The first 6 rows are patterns. Each new row is the sum of 2 different patterns, raised or lowered, with some noise. Before adding, each is slid sideways (what falls off one end comes back at the other) and multiplied by a number that may be negative. Names go in the order of the patterns.
Known rows, each followed by the names of its patterns:
[  1 -13 -35  31 -15   9  22   2 -39 -16   0   7  39  10  -1  -2   0  16
  14   4   1  29  37 -10  -1  -4  -1 -39 -39 -17  -2  14   0  10 -10   5
  25  -2  -8  -6   7 -16 -18   9   1  39  27   5]
(5)
[ -5  -9  -2  -6   1 -39   9   4  -6  29   5  21  -4 -13  39 -23 -29 -13
  -4  -1  19   8   1  -2  -8  -4  -9 -12  20   7   1  14   8  -2  14  11
  -1 -20 -11  19 -10  -7 -10   4  15  39  -8   5]
(0)
[ -6 -19  -5  11   0 -11   5  -5  14  21   1   4   5  -2   4 -12 -12   8
   0  -1  -3   7  -2  11  21   9  -9  -4 -36 -19  -4 -21  28  -2 -12  -7
 -11   5   2  -4  -2   7  14  -3 -26 -10  37   4]
(1)
[ -1  -8   6   5   3  -1   6   7 -21  38 -16  10  -8   6  10 -11   8 -20
  34  -5   1  10   9  -7   1  19  -3 -25   1   0  -9  -9  -8  -1 -38  11
  -4  16  10 -16  14  35  -3  -8  13  -6  -1  28]
(4)
[  7 -25  -6  13  39 -17   1   7   4  -8 -25   0   2 -25   7 -25   7   0
  38  15 -17 -12 -24  -3  12  -2  39   8   4  22  15   9 -12   0   0  -6
   0   2   3  -1  -2   9 -13  -4  15  -6 -24  28]
(2)
[-17   3 -17  -4  13  39  23  -4  -3 -19  -2  -7   0   5  -1   8  -4  11
  18  35 -12  15  -8  -5  23  -1  10  -5   3 -39  -7  -1  -3  -1   5  39
 -12  17  -1  -9  -9   6   1  -9 -31   5 -39 -11]
(3)

New rows. What belongs after each?
[-53  10 -25 -32  -4  -9  -2  11  -4  -6 -15 -12 -19 -30 -49  21 -13   1
  10 -20  -7  -2   8 -10   6 -11  10 -14 -13 -20 -36  18  15 -14   5  -4
 -21 -10  -5  19 -49  35   6   1  17  13  16 -22]
(0) (3)
[ 49  -5  35   7   0  28  13  30  -7  59  29  10  25 -10 -13  14  31  27
  27 -10  31   1 -11   8  50  -1  25   7  -5  15   5  30  46   2  -1  26
  12  -9   8  26  11  25  21  55  51  36  24 -14]
(5) (4)
[-17 -17  -6  -3 -23  26 -23  -8   0   7 -10 -14   2  18   5  -6  -5 -14
  -7  -9   0 -11  -9   9 -11 -14  24  20 -29   0  -1  19  -3  -5   5  -6
  -8 -44  -8  -5 -23  -1 -18  22 -12  29   4 -22]
(2) (3)
[-16 -12  21 -40 -11   2 -16 -11 -11  41 -13   1 -11 -13   9 -18 -32   0
  -5  -2   5 -17 -22  19 -22 -16  16   0 -15 -43   7  14 -41   7  -4  27
  -9 -14  29 -16  37 -39   0 -39 -26   4  14  17]
(4) (2)
[50 15 25  2 53 35 36 46 68 86 32 45 26 34 25 52 35  6 43 61 44 34 59 61
 37 40 32  9 38 28 44 78  5 29 34 26 30 75 54 21 34 11 28 39 41 40 22 24]
(5) (4)
[-20  -4  -4  -7 -17 -21  19 -24 -29 -25 -40   0 -26 -48 -11 -45  17  10
 -17 -16  -7 -39 -21 -31 -36 -13 -18 -15  -5 -39 -14  -8 -36 -25 -16 -28
 -35 -17 -11 -28 -40  -1  -9  23  -5 -28 -32 -36]
(0) (1)
[ -4  -4  17  17  21 -55  -5   0 -12  16  39  22   3  -7 -28 -11   8  -3
 -11 -39   3 -13   9 -16 -47  13  -4  12   2  69  41  18   8  -8  -1 -38
  22 -15 -15  14  17   4  -4  24  46  -8  37 -20]
(5) (3)
[ 35  16  20  41  21  41  13  43  16  70  46  13 -15 -14 -10  51  23  28
  45  21 -21   6  12  29  45  13 -13  27   6  41  36   1  21  37  58   6
  54  23  19 -14 -16  -1 -18  43   4  29  18  31]
(5) (3)
[-25   3 -13 -30  18  36  18  -7  10   6  -9  -7  10   4   2  28  10 -24
  -3   2 -10  -9   5  -9 -25  27   6  17 -22  14  12   1   1 -29 -13   3
  -4  11  14  -4   5  12  35 -26  -3   6 -32 -12]
(0) (4)
[ -6  14  -7  -6  46  -8   5  -3 -16 -43 -21   2   4 -28  18  56  -5  17
   0 -22 -14   4   1  -6 -28   9 -32 -24 -21   0 -26 -10  11  28  14  -4
   9 -13 -15  -1   2  11  -5  -4 -30  15  12  36]
(0) (3)
[-15  24  25  15   7  -3  21 -15  18  22  22  36   8  59  66   8   6  20
  14  28  49  46  18  31  41  34  26  19  29   0  57   7  34  16  28  31
  16  22   0  65  13   9  49  36  -1  19  49  44]
(4) (2)
[-16 -28 -11  -2 -12  -7  17  -6 -18 -19 -22 -18 -20 -34  -5 -37 -14 -17
 -24 -30 -16 -13   8   3 -25 -23 -26  -2 -10 -26  -3 -10  -3 -20 -16 -26
  16 -25  -1 -12 -16   6 -15  18 -23 -14 -36 -37]
(0) (3)
[-30  15   7   1   7  14  21   8   6  30  11  14  13  20   9  -6  30  12
  17  33  22  25  21 -37  15  29   9  25   8 -10  16  20   1  -4  11  35
  16 -25  23 -10  40  10   7   8  14  15  10  13]
(1) (4)
[ 27  29 -35  18  22  22  14  10  27  12  32  21  16  10  29  19  38 -20
  20 -16 -15  -3   4   4  24   1  73  62  23  17   0   1   4  17  24  22
  28  21  38  20  47   6  22   3  14  30   9  28]
(0) (3)
[ 21  19   8   0  -9  -6 -33  -4 -11 -22  -9   7  18 -11   9  12   7  -3
 -11 -24   9  -9  14  10  -8  10  19   6 -11  18  10 -27 -32   2   4   6
 -28  23  40  10   3  21 -16  15  -4   3 -23  -7]
(0) (2)
[ 10  18  -9 -27  -5   3 -18  -6  18 -14   1  17   3  -4   9  10  -5 -22
   6 -12   2 -12  -3  -1   6  42 -13  18 -29  -5  -3 -13  -7 -30   6 -10
  -5  43   3  17   2  -5  40 -19   2 -20   0 -13]
(0) (4)
[-33  21 -17  11  28  27 -36  -8  -1   2  32   6   1 -25   7  17   8  22
   5  37  29 -15  25 -17 -18 -39 -34 -13  12  17   2   8 -13   3  15  -9
   8   0   8  -4  -9   7  11  40  22  -8  -5   3]
(5) (0)
[  9 -49  -9  19 -18 -15  -3  -2   0 -13 -40 -10 -13   4  10 -17 -14  -6
 -11 -22 -40 -13  -1  -6  -9  13  20   0   3   3   0 -23  -5 -43 -40 -10
 -23  19 -15 -11  -4 -24  -4 -29 -28 -12  -3  11]
(5) (1)
[-22 -27  -8 -39  -5 -17 -21 -38  -4 -29 -53 -13 -60 -20 -12 -27 -32 -17
 -30 -45 -27  -7 -11 -19 -15  -4 -10 -24  24 -26 -20 -53 -41   5 -43 -63
 -29 -13 -26  11 -28 -49 -25 -23 -31 -33 -26 -51]
(0) (4)
[-23  26  22 -11  42  20  21  15  20  58   8  74   2  40  17  28  16  15
 -17 -17  26  44  37  23  35  28  23  22  45  14  14  -9 -21  44  -5  -1
  28   5  10  15  26  -6  58  34  17  20  18  16]
(4) (3)
[ 20  38  44  32  32   7  25  46  19  11   6  16 -30   5  13  11  11  15
  57 -11  26  23  -2 -16  41  19 -17 -22  27   6 -12  -4  20   0   2   4
  50  36 -12  14 -26  15   6  41  29  -3   9 -11]
(2) (3)
[-19 -11 -31 -15  -2 -14 -23 -13   0  -6 -13  -2 -16 -25 -16   0  -3  13
  15  -1  -1 -25  10 -17  -6  17  -7 -18 -31   5 -13 -23  -8  17  16 -36
 -13  14   3  13 -20  -8 -24 -21   9 -11  -6  -6]
(1) (2)
[ -7  -3  43   0  24 -19  24  29  46   1  26  10  -7  17  29  16 -22  31
  28  16  45  50  28  15  -8  46   6 -21 -23  14  21  25  28  17  -6  10
  18   3   0  31  24  13  24  39 -14  42  20  20]
(0) (4)
[  2 -29 -26 -24 -30 -14 -18  -6  -8  16 -21  -7 -40 -50  -4 -15  -6 -48
  31  26  -3  20 -17  10 -22 -14  24 -52 -36 -17  -9 -17  21  13 -16 -13
 -51 -37 -22 -23  20  25 -35  16 -10 -30   2  32]
(5) (0)
[  0  19  37  -4   8  36  44 -27  -2  26  26   8   6  36  35  36 -13  46
  13  33   5  26 -15 -10  38  53  40  23  18  31  -9  13  50 -11  11  -3
  22  33   7  -7  21  25   5  26  22 -14  33  31]
(4) (2)
[ 7 32 38 44 28 25 57 36 25 43 43 19  5 62 30 21 33 40 50 31 34 53 12 74
 16 37  0 26 50 33 53 20 46 29  6 33 35 11 23 37 38 14 34 35 25 24 23 31]
(4) (2)
[  9 -12  -4   4 -12  29  41   1  -6 -18 -26   6   3  33   9  -4  11  12
   9 -24 -21  10   1   7   5  32  30  13  11 -16   1   7   6 -17   7  11
  -9   4   8  42   4  -1   8 -21 -21 -18   4  13]
(5) (2)
[-32 -11 -46  15  -8 -12 -26   4 -49   5 -33 -15  -7 -61 -47 -55 -21  -8
  22 -20 -26 -16   7 -14  29 -10  -6   1  29 -30 -36 -66 -48 -57 -56 -20
 -24  -4 -22 -20 -32 -27   4 -36 -48 -64  -5 -52]
(5) (3)
[-17 -29  -3  -3   1  -4 -20  -6 -19 -27 -49 -32 -29 -23  -2  33 -23 -21
  -8 -22  -4  14 -16 -51  -8 -46 -14  -2  -9  -6 -25  16 -24 -18 -28 -69
  -9 -33  -5   2 -22  40  30   3 -19 -11 -39 -13]
(5) (0)
[  1  56  -5   5  -1   0  18 -20 -31   1   3 -13   6   2 -25   0  11 -13
  -7   7  -2 -19  10  23 -48  10  -1  29 -15  -9  13  -5  12 -44   5   0
 -24  -4 -10   3 -16  24  30 -12  -8  -6   5  14]
(4) (2)
[-15  -3 -15  29 -10   4   1 -22  11  27 -28  -6  33  19 -13 -59  10  34
   0  -7  -6  22  12   2  16   1  21   8  21 -33  -9  23  12  29  -5 -18
  12 -35  -5  -4 -13 -13   4  33   9  -6   6 -30]
(1) (2)
[ -8 -20  -9 -14  -4 -16  -6 -37  12 -10  -4   0  -4  -3 -14 -17 -56  -6
 -10  -5  11 -21   3 -29 -20  13  20   4   2  -3 -28 -13  27 -15  -4 -31
 -25   4 -18 -57 -30   8 -17   2  -5  -2  22  13]
(5) (4)
[-16  18  14 -38  -7 -16  10 -10 -20   8 -15  19 -15  -1  -3  -9 -13   3
 -15 -28   4  14  -7  -6   7   1   9  11  30 -19  -5 -42 -26   5 -31 -11
  -5  -6 -20  -8  -1 -25  -8   1  -4   1 -11 -23]
(1) (4)
[ -37  -44  -38   -6  -25  -46  -42  -29  -55  -52  -38  -46    2  -15
  -34  -40  -46  -71   -3  -36  -24  -25  -39 -101  -67  -40  -47   17
  -31  -48  -46  -46  -21  -25  -38  -39   -7    5  -50  -58  -49  -13
  -71  -79  -67  -45  -18  -39]
(5) (1)
[-15 -21   5  13  21 -12 -30 -16   0  -4 -11  14  12  -9  -9 -36 -19  15
 -13  19  23 -37  25 -15 -19 -10  35 -18  -9 -12 -46 -15  -2  25 -14  -8
 -19 -14 -12 -29 -40  -2 -26   3 -32  26  21  13]
(5) (3)
[  3 -12  -6  -2  -3 -10 -15   3   5   0 -21 -12 -14  24   4 -27  -9  10
  15 -12 -13 -15  -2 -12 -23  -3  -7 -11   8 -24   0  -4  19   0 -13 -19
 -33 -11   9  -3  43  12   0  22 -16   2  -3  -1]
(1) (2)
[ 25   4  40 -31  10   9 -20   7  30  16 -26 -11 -32 -10   1   7  28 -21
   2  -2  -6 -30 -26  12  -4 -16   6   6  28   3   5 -23  -2   1  36  12
 -23   1  -6   4  -9  14  20  -7   4 -35 -15   9]
(5) (3)
[ -2  13  12 -11 -25 -20 -49 -30 -31 -13 -20 -22   7  -7 -17   4  -4 -17
 -36 -24   5 -32 -11 -20 -22   4  42 -45 -17   1 -18 -27 -50   0 -51 -11
 -14 -15  33 -10   5   1 -32  43 -41 -42 -56 -31]
(0) (2)
[ 47  13 -32 -13 -33   3   3 -29  35  11   7  11  26  24 -22  -3 -42 -36
  -9  -2  12  31 -34  20 -22 -28   9  30  -8  22  -4 -64 -18  10  35 -19
 -18  -8  -4 -12 -54 -39   9 -25   7 -24  41  36]
(5) (2)
